The same things were measured in two ways. Each way mixes the same 9 hidden numbers, adds some noise and spreads widely along 5 directions of its own, which tell nothing about the thing.
(in the rows, 128 means zero)
Some things both ways: the first way, then the second way.
[ 86 123  85 138 142 131 144  91 123 192 182 134 148 163 105 198  63 146
 121 122  66]
[171 124 143 133 186 125 124 158  91  91 187 108 152 155 174  96 120 148
 124 160]

[142  45 135 116 157 118  92 123  97  90 144  72 147 117 189 166 119 130
 148  95 177]
[136 119 150 108 128 143 109 141 138  75 104 132 120 132 122 132 131 129
 137 166]

[150 102 176 120 159 115 137 103  99 138 183 163 160 123  96 213  85 153
 178 155 176]
[ 68 113 206  68  85 162 132 169 157 142  83 141 161 109 110 109 163 167
 148  91]

[ 95  96 179 159 161 101 141 105 125  96 176 141 135 106 112 163 116 131
 140 113 171]
[111 156 108  79  88 139 142 150 153 167 143 130 106  84 106 158 162 140
 129 146]

[ 93 113 102 164 135 139 163  99 115 162 124 162 166 151 124 172 121 136
 143 170 139]
[127 112 189 126 121 154 161 131 152 136  96 104 161 147 131  90 137 143
 127 111]

[135 114 166 183 133 147 127 108 129 146 124 124 120 127 143 163 129 167
 153 181 191]
[170 129 122 106 159 137 114 138 108 119 154  89 162 125 124 157 123  78
 148 177]

[140 180 147 136 134 145 162  83 127 168 152  96 119 150 129 163 110 158
 172 177 137]
[104 159 106 148  87 133 170 151 133  75  97 168  57 158 106 115 114  99
 150 163]

[124 111 150 155 167 160 128 104  75 148 153  79 144 123 163 170 142 133
 121 184 151]
[120 137 128 135 119 116 143 104 139 200 121  93 163 129 151 118 107  97
 145  84]

[125  50 167  83 151  98  81 123 102 136 160  98 130 129 143 129 107 144
 123  96 152]
[126 104 100  80 144 146 134 142 161  73 129 126  72 109 124 105 160 145
  82 201]

[ 69  64 140 168 204 130 130 115  86 112 143 130 135 100 136 151 102 129
 119 138 156]
[121 155 178 103 144 144 156 107 129 218 138  83 170  77 155 124 114 117
 146  95]

[ 88  70  90 152 150  97 146 114 136 126 141  96 142 157 138 155  90 131
 146 104 142]
[131 172 104 140  83 116 145 111 162 161 118 134  91 120 114 168 136 117
 138 157]

[106  95 133 170 175  80 163 106 115  94 114 138 138 134 139 146  95 111
 148 158 159]
[100 187 159 153 100 151 187 132 116 109 111 144 110 151 106 146 132  87
 166 119]

[ 96  66  73 116 131  90 114 121 138 121 110  85 121 172 188 120 101 117
 124  83 121]
[193 144 108 175 140  96 112 114 109 103 154 128 120 160 131 150 107 114
 150 147]

[125 112 131  63 152 136  91  92  88 109 135 132 124 122 171 100 112 181
 140 122 128]
[148 152 220 135 188 141 136 117  85 111 145 122 144 109 159 110  95 134
 160 120]

[ 85  47  95 166 179  98 143 131 100 116 132  81 161 129 138 130 121 102
  93 108 134]
[ 85 117 140 134  69 109 163 126 205 150  88 140 116 141 125  87 163 160
 122 148]

[119  94 148 103 152 164 129 122 100 184 106 115 110 124 130 131 117 147
 176 153 170]
[150  91  93 124 137 104 127  90 174 134 101 127  90 103 112 123 131 123
  89 164]

[162 113 179 146 172 209 112 145  60 149 154 117 109  60 159 227 108 116
 169 126 152]
[196  76  79 121 174 132  96 166 108  47 127 124 131 179 141 114 100 133
  99 195]

[ 67  60 149 124 136 129 101  76  96 130 149 100 153 135 175 150 133 146
 129 124 143]
[109 146 171 108  74 160 203 108 188 178  65 125 106  68 105 106 125 149
 148 130]

[134  74  95 135 109 119 109 123 159 139 111  87 135 152 154 116 124 182
 142 103 161]
[168 121 157 108 142 157 123 130 122 156  88  92 157 112 131 123  69  92
 159 136]

[103 111 123  87 136 100 109 126 140 117 117 162 101 123 138  83 108 148
 128  65 133]
[194 121 113 117 171 120  98 131 102 128 167 114 126 113 144 141 111 149
 115 132]

[ 93 125 145 114 157 127 127  87 113 170 140 126  99 156 149 162  64 144
 168 158 114]
[116 186 112 165  62  93 172  95 146 192 115 166 106 103 107 171 113 121
 178 104]

[171 122 185 119 172 146  94 146  80 127 156 109 112 100 152 151 137 124
 111 140 159]
[147  98 105 133 131 108 107 169 126  73 150 125 147 197 141 103 144 131
 123 165]

[134  95 126 139 147 163 122 102  79 158 149  86 150 114 167 201 100 133
 152 126 111]
[123 114 132 133 104 138 157 125 142 154  57 138 144 135 137 106  76 133
 145 107]

[130 157  92 126  66 142 135  71 152 126 119  73 147 156 196 118 169 179
 143 124 121]
[130 109 108 115 102 108 109 127 160  70  87 182  84 118 112 139 129 168
 134 178]

Other things, the second way, with their names:
<850>: [153 180 127 193 111  74 141 100 119 194 149 122 135 148 163 127  75 111
 181 120]
<709>: [128 114 129  96 187 153 127 110 114 138 123 103 107 103 164 104 112 137
  79  72]
<745>: [172 104 114 145 200 121 144  95 116 147 137 118 165 123 155 138 100 122
  97 145]
<111>: [171 152 126 145 123 138 135 125 115 154 124  87 149 156 137 139  92  98
 146 116]
<563>: [ 95 151 146 134 108 135 172 125 147 145  96 150 107 118 134 113 117 134
 138 132]
<177>: [144 216 111 174 104 116 151  99 111 153 137 127 113 136 128 197  93  71
 184 153]
<557>: [124 154  79 113  95 127 131 112 143 186 108 115  94 109 137 141 104 131
 123  72]
<736>: [114  87  46  93 130  77  89 178 116  96 180 175 109 133 126 120 163 155
 110 135]
<739>: [133 109 194 132 131 147 164 131 136 111  79 135 139 127 117  79 101 124
 154 135]
<133>: [130 142  95 126 159 127 116 169  85  65 152 141  83 156 153 107  95 101
 139 173]
<552>: [135  95  50 105 134  99  72 145 134  70 137 153  86 150 133 141 141 140
  99 161]
<649>: [136 157 139 109 112 167 114 169 113 109 108 106 128 164 141 134 103 119
 148 124]
<674>: [125 117 144 130 181  85 106 130  97 112 201 154 186 135 154 156 169 155
 133 129]
<713>: [136  90 148  95 169 159 170 188  88  61 136 156 142 117 111  80 118 125
 137 171]
<853>: [ 80 161 137 124 129 128 141 156 117  59 136 185 111 143 126 161 154 128
 148 197]
<47>: [119 124 122  84 181 146  98 120 113  90 124 117  84  95 159 118 106 120
 114 136]
<422>: [ 93 164  58 117  80 116 135 114 155 184 108 142  97 117 123 180 132 117
 120 101]
<447>: [149 128 110 143 117  94 125 127 153  76 140 164 114 141 110 162 157 135
 141 225]
<15>: [125 101 114  90 147 128 101 132 140 109 127 130 120 120 144 125 141 155
 100 131]
<306>: [106 135 102 125  81 135 194 136 148 149  80 181 144 109 107 155 111 145
 153 160]
<179>: [117 164 173 108 145 175 145 145  99 153 103 101 123 120 158 109  71 103
 148 106]
<834>: [114 134 127  88 149 150 116 154 108  54 128 143  75 113 128 119 123 112
 137 160]
<732>: [165 124 114  99 195 159  99 139  86  87 157  95 141 145 150 151 125 113
  99 128]
<830>: [ 91 147 109 142  92  75 153  97 178 195 134 157 131 103 123 161 157 131
 135 156]
<11>: [ 96 145 116 103 101 128 125 136 159 142 111 141 105 115 149 134 134 166
 122 146]
<374>: [107 189  97 101 109 118 122 143 114 131 190 149  93 110 126 186 174 149
 131 115]
<632>: [149 143 128 116 125 124  90  84 154 164 111  91 144 123 166 165 112 147
 131 102]
<778>: [106 115 124 122  96 113 131  97 156 123  70 184  70  87 108 131 124 172
 123  85]
<201>: [165 172 123 165  80 102 142 105 132 205 135 104 148 139 134 144 100 123
 173  61]
<19>: [100 164 130 138 128 132 159 115 137 149 111 138 116 128 138 147 118 105
 131 140]
<724>: [ 76 136 131 105 139 131 115 107 146 197  96 111 150 124 165 146 121 117
 106  83]
<4>: [123 131 101 124 118 135 165  82 175 188 100 111 110 107 132 137 137 139
  85 101]
<285>: [200 121  85 143 155 102  74 139  91  82 144 127 135 162 132 165  80  88
 159 189]
<608>: [125 126 111 158  66  88 169  99 187 170  95 157 121 124  94 140 145 136
 141 139]
<194>: [168 140 128 126 158 109 114 143 103 105 182 133 137 123 135 154 134 130
 145 186]
<315>: [189 149 109 143 160 134 128 109 111 101 148 112  96 128 132 152 108 115
 117 156]
<347>: [131 122 138  95 147 162 163 123 132 123 105 118 106  87 135  98 106 137
 126 134]
<807>: [122 179 121 141 129 127 122 122 102 181 116 108 124 136 165 138  59  85
 162  88]
<338>: [116 140 116 102 131 133 122 122 131 163 116 128 148 113 149 157 113 134
 128 115]
<764>: [139 123 124 146 102 118 157 135 134 106  92 177  92 124 107 112  99 138
 151 147]
<458>: [216 121 148 117 136 137 130 125  99 123 132 124 137  84  97 147  95 130
 172 115]
<283>: [145 169 191 133 102 158 126 133 135 168  83  93 151 144 150 134  80 125
 166 118]
<373>: [138  96 104  93 161 159 119 140 114  74  88 129 104 126 136 113  94 118
 112 131]
<59>: [149 106 148 139 145 134 181 134 131  76 143 133 119 138 107  87 160 136
 122 142]
<717>: [146 163  99 182 182 117 138  76  96 131 146 100 110 170 169 145  98  80
 105  88]
<615>: [154 122 111 120 156 144 102 123  99 122 115 110 108 143 157 119  87 135
 106  47]
<590>: [ 76  97 137  64 127 133  98 190 145  64 133 155 140 141 129 124 183 157
 119 199]
<773>: [177 163 110 124 164 132 113 128  87 130 183  87 143 135 159 158 109 114
 138 126]
<394>: [137 141 164 122 140 154 156 163 101  99 133 110 130 146 137  87 107 111
 154 131]
<366>: [129 129 159 126 111  96 119 122 141 206 137 117 183 111 137 133 126 130
 163 111]
<323>: [104 156 136 131 122 118 154 110 150 123 132 146 111 112 136 143 144 142
 138 167]
<362>: [145 116 116 139 155 121 121 118 106 124 128 123 135 149 157 114 103 137
 118  77]
<82>: [113 215  82 176  84 105 195 120 114 170 149 173 101 131 116 184 118 109
 162 133]
<443>: [127  77 180  95 158 118 121 121 173 127 143 112 179 116 142 109 194 180
  91 154]
<86>: [152 127 171  95 173 138 124 131 116 129 155  99 178  96 139 141 129 111
 154 186]
<537>: [144 157 104 133 152 134 127  87 127 156 126 118 122 120 148 181 118 131
 102 107]
<667>: [125 115 122 121 114 104 128 163 151  85 135 141  98 142 134  79 126 129
 149 217]
<490>: [165  64  92  98 134 100 160 118 151 184 138 148 183  63 100 134 140 154
 125 141]
<41>: [112 131 104 137 133 115 143 101 171 108 113 128  82 139 135 126 149 119
  92 183]
<267>: [155 174  91 139 171 109 112  72 123 170 161  92  99 107 185 160  97 119
 108 130]
<491>: [109 117 179 108 101 115 167 150 140 169 134 142 171  94 111 100 144 141
 174 128]
<687>: [113 108 140  72 144 116  75 170  99  73 163 160 159 112 111 163 164 127
 164 158]
<312>: [ 80 165 124 121  97 123 136 108 167 140 111 135  97 123 131 154 154 130
 125 137]
<539>: [118 172 130 137 114 117 151  87 157 196 125 120 106  97 149 150 124 146
 124 104]
<689>: [153 138 204 112 130 149  91 141 134 112 101 109 143 134 150 121 108 163
 154 142]
<261>: [ 64  96 157  71 135 123  94 175 148 115 133 139 144 129 160  86 163 166
 115 148]
<620>: [127 124 189  96 166 155 131 149 118 149 163  94 196 128 143 129 165 135
 113 122]
<109>: [136 181 123 141  97 161 189 127 122 178 103 107 145 133 135 144  80  98
 165 115]
<487>: [129 130 150 106 163 149 117 114 134  78 123 106 106 128 135 135 144 113
 110 151]
<452>: [ 99 108 153  86 143 137 141 131 163  88 123 155 115  92 124 125 175 171
 106 194]
<238>: [123 143 131 115 103 147 151 129 154 119  84 134  88 112 103 132 115 108
 141 167]
<368>: [131 149 125 103 116 166 138 150 126 118 121 108 135 144 148 131 125 150
 126 119]
<515>: [137 134 108 142 119  83  88 140 125 110 165 126 146 173 141 149 149 119
 150 147]
<153>: [144 100 174 129 181 109  86 162  96  55 169 130 145 169 143  98 145 127
 129 161]
<806>: [140  64 140 103 155 138 148 166 130  78 110 145 153 132 122  74 124 143
 122 177]
<728>: [183 130 110 129 167 120 113 113 107  96 168 114 101 123 117 152 142 116
 110 131]
<252>: [132 167 133 145  80 155 182 135 147 149  85 125 107 142 111 127 108 113
 146 127]

Some of these things the first way, each followed by its name:
[121  72  55 144 139 146 124 115 116 109 171  70 180 141 166 207 108 154
 145  95 143]  <283>
[112  90 186 119 196 157 119 133  74 162 108 147  88  98 138 146 101 120
 161 166 173]  <608>
[111  71 172  81 131 128  69  77  78 136 175  75 148 135 194 163 118 149
 124 116 120]  <347>
[126  89 163 175 196 145 144 134  68  86 135 155 128  69 152 205 104  93
 167 135 173]  <732>
[111  44 101 111 181  98 107 134 113 100 136  66 119 133 163 130  75 131
 137  72 135]  <47>
[167 128 209  94 138 153  87 110  92 170 144 150 115  97 123 127 128 175
 134 153 143]  <806>
[164 111 139 136 175  87 115 147 112  49 151  93 147  79 119  53 168 156
  64  82 162]  <261>
[154 116 143  90 197 129 104 144 109 157 132 157  86 135 113 117  65 172
 153 163 162]  <312>
[ 86  71 117 136 174 116 140 123  98 139 103 157 139 125 127 125 111 116
 128 129 135]  <4>
[159 110 111  75 152 112 105 124 133 164 170 128 123 157  97 132  64 193
 155 103 130]  <179>
[118  60 139  50 178 116  71 111  68 127 167 105 140 132 162 137  94 146
 117 100 122]  <539>
[168 154 122 106 102 124 108  97 138 149 142 138 141 151 134 105 124 200
 119 139 117]  <338>
[159 170 213 117 120  90 131  86 107  83 181  83 137  90 147 105 185 119
  91 106 128]  <736>
[116  88 119 131 139  62 123  82  99 100 146 144 184 136 144 133 103 125
  94 115  76]  <674>
[172 129 198  88 109 131  59  73 105 163 153 142 125 115 153 122 112 195
 118 138  97]  <306>
[ 60  81 188 154 182 112 139 105  76 113  96 168 115  99 152 134 125  79
 130 160 158]  <59>
[154 149 124 131 170 169 133 115  95 132 171  59 122 115 148 175 109 155
 152 142 143]  <807>
[192 131 152  92 164 115  79 172 141  96 133 154  74 112 140  86 116 177
 125 109 192]  <649>
[134  87 137 137 151  95 135 109 110 113 163  89 152 136 143 168 102 121
 134 116 132]  <422>
[ 90 112 160 133 192 145 104 140  91  95 113 118  74 106 200 124 142 103
 111 140 166]  <201>
[111 110  91 158 174 113 128 131 158 147  93 128  74 161 144 115  49 161
 151 149 137]  <177>
[124 159 196  96 148 149 130 114 101 112  92 183  82 102 155  96 162 143
 165 173 195]  <728>
[183 163 177  88 156 150 120 121  86 115 148 130 127  95 121 117 151 170
 150 152 180]  <153>
[177 112 120 134 128  61 126 124 165 133 163 139 154 151  79 120  92 180
 122 111 137]  <590>
[168 167 162  85 121 117 110 105 151 131 135 120  84 146 139  83 120 196
 152 146 164]  <834>
[103 139  88 170 165 139 157 117 136 126 143 127 122 120 116 146  98 150
 127 113 124]  <11>
[ 82  74 100 166 139 126 159  93 110 126 115  92 163 134 158 159 124 123
 150 127 139]  <739>
[147 153 138  72 133 114  79 103 145 162 111 160  90 161 131  33 114 218
 103 156 123]  <323>
[164  95 153 114 167 115  89 138 100 111 155  79 124 134 176 143 119 131
 115 138 160]  <515>
[148 149 169 111 119 137 105 101 112 104 138 119 132 113 168 106 185 167
 119 147 167]  <252>
[146 133 166 124 149 169 128  95  67 119 172 108 153  93 160 196 145 140
 153 146 156]  <15>
[124  70 132 120 108 163 108  54  38 155 180  74 226 112 181 226 136 139
 134 128  80]  <745>
[ 98  77 200 134 157 114 106  82  83 139 179 107 147 113 134 169 110 138
 122 138 142]  <491>
[115 119 125  85 127 112 126 105 142 169 122 127 102 152 132 115  81 154
 162 103 112]  <764>
[137 162 134 159 151 143 157 143 148 126  60 163  66 107 135  81 126 146
 157 145 169]  <373>
[153 116 159  82 155 151  91 117  71 109 123 157 124 102 173 130 129 152
 141 136 144]  <537>
[ 94 100  53 173 171 168 139 139 129 145  92 132 103 150 173 169  86 133
 151 152 151]  <632>
[ 75  87 227 167 150 155 119  76  73 179 130 174 121  80 132 192 106 116
 153 153 128]  <490>
